There are 10 hidden switches. A switch that is on adds its own fixed numbers to the row, and there is some noise. The rows also spread widely along 11 directions, which tell nothing about the answers.
Some rows, each with its switches (1 for on, 0 for off) after it:
[-25   9  14   8  29 -47   8  32  -5  23   2 -25 -10   9  25  18   2   6
   4  10 -18  42 -25   1 -26  46 -32  32  21 -26 -51  10  13  22   9  26
 -27 -27 -17] | 0 0 0 1 0 1 1 0 0 0
[ -3 -11   2 -23  20 -17 -29 -33  -7 -29  -5 -26  11  15  39 -14  -8   6
 -15 -24   9  15  23  -4  17   3 -20  30   2   2  16   8 -15  21  10 -16
   6 -17  37] | 0 1 1 0 0 0 1 1 0 0
[  1 -11  13 -11  33   2 -33 -26 -28 -20 -50 -27  -6  35  38  -5 -30  -6
  -7 -57  -9  13  40   9  48  11   4  17 -13  14  10   3  -6  -4   6  19
 -17   1  50] | 0 1 0 0 1 1 0 1 0 1
[ -5 -22   4 -10  -3   5 -24 -27  19 -32   2 -45  -7  16  42  -9   2 -12
  -1 -20  14  -3  24   2   4 -12  -3  26  -7   8  13  -2 -16  -4   8 -13
  26 -13  56] | 1 1 0 0 0 1 0 0 0 1
[ 14  25  12 -21   6   0 -27   8 -31 -15 -24 -12   8   2   1   5 -22 -33
 -12 -24 -20  10  17 -19  -3   0  -7  -5   7  -7  31 -11   7 -11  14 -14
   3 -30   7] | 1 1 1 0 1 1 0 0 0 1
[ -1  20   9 -21  -8 -18  -5   9 -12   0   5  24  21   0 -29  19  -7   4
 -10   0 -20  -2   6  -9  -2  -6  -8   0  18   0  10  -9  14 -15  12 -15
  -9 -21  -8] | 0 1 0 0 0 1 0 0 0 0
[-32 -22   9 -33 -13 -20   3  14  -5 -21  -2 -48  17   8  17  22 -23  -6
 -15 -19  11  -5  32 -13   2  24 -45  13 -12   3   1  27  23   6   1 -11
  37 -37  -2] | 0 0 0 0 0 0 1 1 0 0
[-15 -12   9 -16 -16  20 -14  -6  26 -26 -18 -47  -8  24  49  27 -20 -21
  22 -28  13   7  26  12  29   7   6  11 -18   7  17  10   7 -33   5  24
  20   7  22] | 0 1 0 0 1 0 0 0 0 1
[ -6 -32   9  -9 -23  -2 -25   2  -6   4 -34 -42 -16  49  -7  33 -29  11
   0 -12  29 -23  37  -4 -14 -15 -26  15  -8  23   7 -60   7 -33  13 -40
  15 -27  29] | 1 1 1 0 0 0 0 0 0 1
[  8  17 -11   8  -5  25 -25 -21  17 -21  14  21  -8  -2   7 -20  18 -23
  20 -25 -24  34  -7  -2  17 -15  48   2  12  10  15 -16   3 -11   8  19
 -22  31  29] | 0 0 0 0 1 1 0 0 1 0
[  6  31  10 -21   9 -23  15  10   9  -2   4  35  23   7  -2  29  -3  12
  14  20 -27  16 -17  23   4  -1 -11   1   8 -17  10  -1   9 -34   8  23
 -37 -11 -22] | 0 1 0 0 0 0 1 0 0 0
[ -1 -17  11  -4  -7 -13 -14  -7  -3   0 -24 -18 -10  31  12  15 -13  17
  21 -12  -7  28  -3  -9  -6  10   4  25   6   4   8 -32   0  -2  19  14
 -17   3  25] | 0 1 0 0 0 0 0 1 1 0
[ 10   1 -12 -35   6 -22 -25 -31 -19 -15  10  29  11  14  -1 -20 -13  23
  -7 -21   1  -1  26 -22  27  18   6  12 -25  28 -18   3  15  23 -29 -22
  11   1  -3] | 0 0 0 0 1 1 0 0 0 0
[-23  -5   2  -4   8  -2 -16  13   0 -38  -9 -33 -10  15  25   1  -3 -23
   1 -27  -7  -9  36   7  18   3 -12  17 -16  17 -24   8  19  -4  -7   2
   5 -32  25] | 0 1 0 1 1 1 1 0 0 1
[  4  10  10 -13  47  -5 -20 -13 -10 -17 -11 -56   8  13  60 -10 -15 -32
 -27 -33  17  16  33   7  28  22 -36   8 -19 -23  15  35 -11  11  -7  -1
  16 -20  19] | 1 0 0 0 1 1 1 0 0 0
[  7   8   5 -10  11   1   1  -2  21 -21 -10 -11  -1  29  19  17  -5  -7
  21   6   7   9  15  26   9  -9 -16   4 -27 -10  11 -10   6 -37   1  17
 -15 -13  16] | 0 0 0 0 1 0 1 0 1 1
[ -8  13  -1  -6  10   0 -12  13  -1 -44  -5   5  15   9  -4  -6   0 -19
  -2 -18 -18  -8  35  12  22 -24 -13  -5 -18  17  -2  -8  22 -27  -4  -4
 -19 -34  26] | 0 1 0 0 1 1 1 1 1 0
[ -3   8   4  -6   2  -6 -31  -3  17   1 -13 -46   3  15  43   8 -15 -29
   6 -15  20  34   7   1   7   6 -11  23   9 -17   2 -10  11 -13   8   2
   6  -8   2] | 0 1 0 0 1 0 1 1 0 1
[ 20   6   3 -14  10  -1   2  14 -13 -30 -22 -23  -8  17  11   1  -9 -22
  16   4  -4  -3  17  -2 -10   7  -7  -4 -44  -6   3 -14  12  -1 -19   1
  15 -33   4] | 1 0 0 0 1 0 1 0 0 1
[ 26  12   1 -20  11  -8   0  -6  -9 -19  -3  19   6  13 -11  -3  -4   9
   3  26  -5  -6   4   3 -14 -12  -4   6 -17  -7  10 -20  -5  -3  -6 -15
  -8 -24  10] | 0 0 1 0 0 0 0 0 0 1
[-26  13  -8 -10  32  -6 -11  11 -16 -26   2  20   9  -7   8 -18   3 -16
 -19 -35 -31  -7  18  17  34   3 -12   3 -10  15 -39  27  22  -5 -22   9
 -15 -23   3] | 1 0 0 0 1 0 1 0 0 1
[ 48  42   1   0  65 -28 -14  -1 -29  -3 -11   4   7   5  19 -35   2  -9
  -9  21  -2  15  -7   2 -10   9 -10   9 -19 -32 -18  -8 -14  42 -31 -19
 -17 -40  -6] | 0 1 0 0 0 1 1 0 0 1
[  5  22   3 -13  10   8 -19  -2 -10 -15   2 -13  16  -4   7  -3  -5 -39
 -19 -26  -9   9  23  -2  15  -6 -10  -9   3  -8  25   7   7 -16   5 -10
   5 -12   8] | 1 0 0 0 1 1 1 0 0 0
[-12   5  14   8  32  -4   0  22 -29 -24 -38   1  -1  21  -9   1  -7  -8
 -11 -18 -32 -17  34  19  21 -14 -13  -1 -11  12 -19 -10  14 -19   3  14
 -41 -32  37] | 0 1 0 0 1 1 0 1 0 0
[  9  -2   4   6  20   2 -25 -10  -7 -17 -30 -41 -20  33  40  -3 -10 -20
  14 -35   0  21  18   3  17   7  -1   9 -17   5  10 -18  -5  -5   1   9
  -7 -10  36] | 1 1 0 0 1 1 1 0 1 0
[ -6  24  -4  21 -10  11 -15  26  15   1  24 -17   8 -27 -17 -14  15 -44
 -15   8   4  -1  -9 -14 -20 -20   4   2  30  -7 -14 -16  13   9  -2 -37
  15 -26  -9] | 0 1 0 0 0 0 0 0 0 0
[  3   5   0   6   8 -14 -25   6 -13  34 -10 -19 -13  21   9   2 -17   2
   4 -24  10  29  -6 -20 -12  30  -3  12   5   0 -28 -33  10  11 -15 -18
  -3  -4 -13] | 1 0 0 0 0 1 0 0 1 0

New rows, each followed by its switches (1 for on, 0 for off):
[-52  27  -5 -20  -4 -25   9  40  -2 -12  46  41  29 -48 -19   2  19 -12
 -24  -2 -53  12 -24  -6 -12   3 -25   5  45  -4 -31  33  34  -6  12  -1
 -14 -41 -31] | 1 0 1 0 0 0 1 0 0 0
[  0   8 -10  -3  -2   9 -17   5  -1 -18  -7  -5 -11  20   5  -1  -8 -17
  18 -25   1  10  21  -4  16   5  12  -7 -24  19 -10 -17  22  -7 -23   3
  -1  -6   3] | 0 0 0 0 1 1 1 0 1 0
[  1  -1   1  -3 -12  -1 -19  12  -5 -28  -8 -48 -16  -2  23  -8  -4 -39
  14 -10   1  15   1 -33 -16  24  11  19  -9   4 -10  -6  15  32  -6  -8
  35 -21   3] | 0 1 0 1 1 0 0 0 0 1
[  3   5  -9 -43 -39   7 -32 -17   8 -20  16 -14  17 -16  21   1 -21 -26
   8 -33   7  10   6 -31   9  16  19   5  -3  14  26   6  12   2 -12 -25
  55   0 -20] | 1 1 0 0 0 0 0 0 0 1
[-16   1   2  16  28 -17 -36  -3  14  32 -13 -37 -15  36  48   8 -11   5
  -1 -18  22  32   5  13  13  12 -16  34  21  -9 -40 -19  -2 -11   2  -3
 -30  -1  11] | 0 1 1 0 1 1 0 0 0 0
[-12  25  -5 -31   2  -4 -28   2  14 -26  25  -7  27  -6  24   1  -8 -19
 -16 -20   9   0  30  -1  28  -1 -20  11  -1   5  -4  24  18 -17 -11 -31
  19 -23 -12] | 0 1 1 1 1 1 0 0 0 0
[  1 -10 -10 -11 -23 -24 -19   2  15  20  10 -10  -3  36 -10  16 -17  25
  12   6  38   0  14 -14 -13  11 -20  13 -16  18 -31 -45  25  -3 -26 -39
  12 -14 -23] | 0 0 0 0 0 0 1 0 1 0
[-42  -4   8 -28  -2 -12 -25   4 -12 -21   2 -20  25  -8   4  10 -11 -21
 -44 -42 -14   8  30  -7  17  -4 -50  15  31   4  16  22  13 -22  35 -15
   2 -29  21] | 1 0 1 0 1 0 1 1 0 0
[ 27  11   5  -5  28   5   6  14 -14 -37 -47 -22 -22  37  42   6 -14 -21
  43  -6 -19   9  13  19   5  13  15  -5 -56  -6   4 -13   1 -12 -21  36
 -15 -21  18] | 1 1 0 0 1 1 1 0 0 1
[-16 -24   6 -26   1 -14   1 -17  -1 -24  -6 -15 -10  10  33   9 -12  13
  14 -16 -14  19   0  -7   7  34   6  25 -11   7  -2  24   1  20   3  32
  10   0  20] | 0 0 0 0 0 0 0 0 0 1
[  0  12   4 -51 -17  -8   3   5   0 -61  12  10  28   0 -13  14  -7 -19
  -2  -5 -21 -13  34  -6   1 -14 -27 -11 -26   9  39  13  23 -35  11  -8
  20 -42  12] | 1 0 0 0 1 1 1 0 1 1
[ -8   5   3  -7 -11 -12 -24  14  -5   6  -3  -9   9  12 -15  10 -11 -12
  -7 -15  -1  14  16 -16 -11  -4 -20   6  10   3  -6 -33  27 -25   9 -24
  -6 -17   5] | 1 0 0 0 1 1 0 1 1 0
[-19 -18   0  -6  19 -15 -13 -33  25 -37   3   0 -22  30  58 -10   8  28
  31 -23 -18  32   0  21  34  11  18  36  -8  19 -25  13  -8  -1   2  47
 -31  20  53] | 0 1 0 0 1 1 0 0 1 0
[-34 -12   8 -15   8 -11   8  -4   2 -39  -7  16 -10  12  22  15   7  13
  16 -24 -56   8   2  28  17  -5   6  19   7  20  -7  13   5 -29  26  51
 -36 -12  47] | 1 1 0 0 0 1 1 0 0 1
[ 41  21 -15   3 -14  42 -67 -42  -6  -1  -8 -12  -4  15   0 -22 -13 -41
  13 -58  18  25  24 -20  32 -19  50  -7   7  21  50 -54  -8  -6  -6 -36
  12  34  13] | 0 1 0 1 0 1 1 0 1 0
[ -3 -20   7 -11 -14 -16 -25   7  -4 -15 -16 -58  -9  35  10   9 -21  -5
   1  -6  34   6  38 -30 -25   5 -35  20 -15   7   3 -33  15   7   7 -40
  26 -38  26] | 0 0 1 0 1 1 0 1 1 0
[  3 -21   4 -22 -17 -13 -13   4 -15 -30 -28 -34 -24  40  17  22 -19   6
  27 -10   0  -2  25 -19 -16  14  -4  19 -28  24   0 -34  12  -5   3 -10
  15 -26  28] | 1 1 1 1 1 1 0 0 0 0
[-25  16   3   8  -8  23 -19  10  33 -11  11 -40  -5  -6  47   8   2 -48
  19 -40  -9  39  -9  11  10   2  13   5  23 -11  16   9   2 -24  16  22
  -1   1  10] | 1 1 0 0 0 1 1 0 1 0
[ 33  23   6 -31  12 -41  -9  21 -51 -21 -31  33  17  22 -44   5 -20  14
  -5  23 -29 -18  22 -20 -32 -14 -24   0 -22   3  -6 -53  23 -14  -5 -36
 -22 -66   1] | 1 1 1 0 1 1 0 1 0 1
[  5  17   0 -12  18 -10 -13   1   3 -35  -2 -20   1   7  43  -8  -1 -17
  15 -15  -8  22   1   0  12  20 -10  10 -22  -4  -5  10   5   6 -15   6
   3 -15   2] | 1 1 0 1 1 0 1 0 1 0
[-25  17 -12   6 -11   1 -19  38  33 -10  27 -33  22  -8   9  -7   1 -29
 -14   4  33 -21  26   3   0 -17 -27   7 -11   4 -52  -4  37 -13 -34 -52
  26 -40 -20] | 0 1 0 0 1 0 0 1 0 0
[ -2  19  12 -24 -15  -3 -21   4   3   7  -8 -28   5   7  27  30 -28 -24
  15 -30  -8  40  -7 -12  -1  30  -1   8  14 -12  24  -8  14 -23  15   5
   9  -2 -18] | 1 1 0 1 0 1 0 0 1 1
[-26   6  13 -19  15  -6  -7  44 -19 -40 -21 -53   5   3  25  10 -27 -46
 -18 -37  -2 -15  43 -11  17  28 -45  -7 -31   5 -12  36  31  10 -18  -7
  31 -65  -4] | 0 1 0 0 1 1 1 0 1 1
[ -2  -8  -4  -6  20  -4   0   3  -6 -47  -3 -15   2  18  11 -19   6   2
  -4  -5  -6 -19  31  13   2 -12 -29   7 -40  14 -10 -11   7   1 -14 -16
  -2 -35  39] | 1 0 0 1 0 0 1 1 1 0
[ -4 -10   8 -16  30 -32 -12 -24 -12 -24 -10  -2   0  25  23  -2  -3  27
 -10  -9 -12   6  16   7  21   9 -24  27  -1   8 -12  10  -6  11   9   9
 -21 -14  35] | 0 1 0 0 1 0 1 0 0 0
[-32  -8   8 -21   8   6 -17 -25  23 -46   7  -5   8   3  36  -1   4  -7
  -9 -37 -18  -1  31  25  47 -15  -2  19   5  17   9  38   1 -28  20  25
  -8  -2  54] | 0 1 0 0 1 1 0 0 0 1
[ -3  23   2  -6   8  19 -25  -8 -11 -18 -19  26  -5  16  -6   7  -5 -21
  12 -42 -42  32  13  14  28 -15  15   2  17  12  29 -21   8 -42  31  30
 -48   9  28] | 0 0 1 1 1 1 1 0 1 1
[  7   2  13 -11  -5   0  16  37 -20 -40 -32 -27  -7  20  -5  23 -17 -24
  16   5 -12 -22  31 -12 -10   7  -8 -13 -41   5   4  -4  23   0 -10   2
  17 -46   8] | 0 1 0 0 1 1 0 0 0 0
[ -7   8   7 -11  10  -4 -10   6 -11 -24  -6   2   3   8 -12   0  -6 -15
 -12 -17 -18   2  23  -4   9  -5 -15   0  -4   7   2   1  16 -12   6   1
  -6 -26  24] | 0 0 0 0 1 1 0 0 1 1
[-25  -2   8  13 -18  16 -23  19  32   4 -11 -57 -24  32  25  35 -10 -31
  16 -19  18  23  21  12  -6  -8 -16  18  15  -5   6 -32  16 -50  27   5
  -7  -7  25] | 0 0 1 1 1 1 0 0 1 1
[-12 -15  13   8  19 -16   0  18 -20 -16 -39 -19 -13  39   3  16 -11  11
  11 -15 -22  -1  19  15  -4   1 -26  13 -14  14 -15 -36  11 -18   8   9
 -35 -31  32] | 1 1 0 1 0 0 1 1 1 0
[  9  14   1  -9  16 -21 -22 -15 -13   3   5  11  14   5 -18  -8   1   1
 -23  -2  -1  11  12  -8   4  -4 -20  10  14  -3  -2 -11   5   7   7 -19
 -12 -14   6] | 0 0 0 0 1 0 1 0 0 0
[ 21  16  14 -39   8  -2 -14 -26 -15  -7 -23 -17  24  17  31  26 -30 -11
   6 -22  -6  42  10   5  10  11 -17   3   3 -25  76  -5 -14 -30  32  12
  -7   6   5] | 1 0 1 1 0 0 1 1 0 0
[  8   9  22  -2  -1   4  -8   7  -3  10 -30 -40  -8  22  20  35 -20 -23
  18 -11  -4  31   1  -2  -5  16   3   6  17 -23  38 -17  -7 -20  32  20
  -8   3   7] | 0 1 0 1 0 1 0 0 0 0
[  6  41   4  -6  -5  -7  -7  21  22 -10  18  -7  24 -13  -5   4   3 -37
   0  25  -5  23  -6  -1 -22  -9 -24   9  12 -31   6 -15  23 -24  13 -13
  -6 -26 -13] | 0 0 0 1 1 0 0 1 1 1
[  5  -1  15  -6  16 -13  -3   5 -21 -23 -25  -5  -2  24  -6   9  -6   6
   1   1 -14 -10  21   0   5   2 -16   8 -15   9  -4 -13   7   0   5   1
 -15 -23  22] | 0 1 0 1 1 0 0 0 0 0
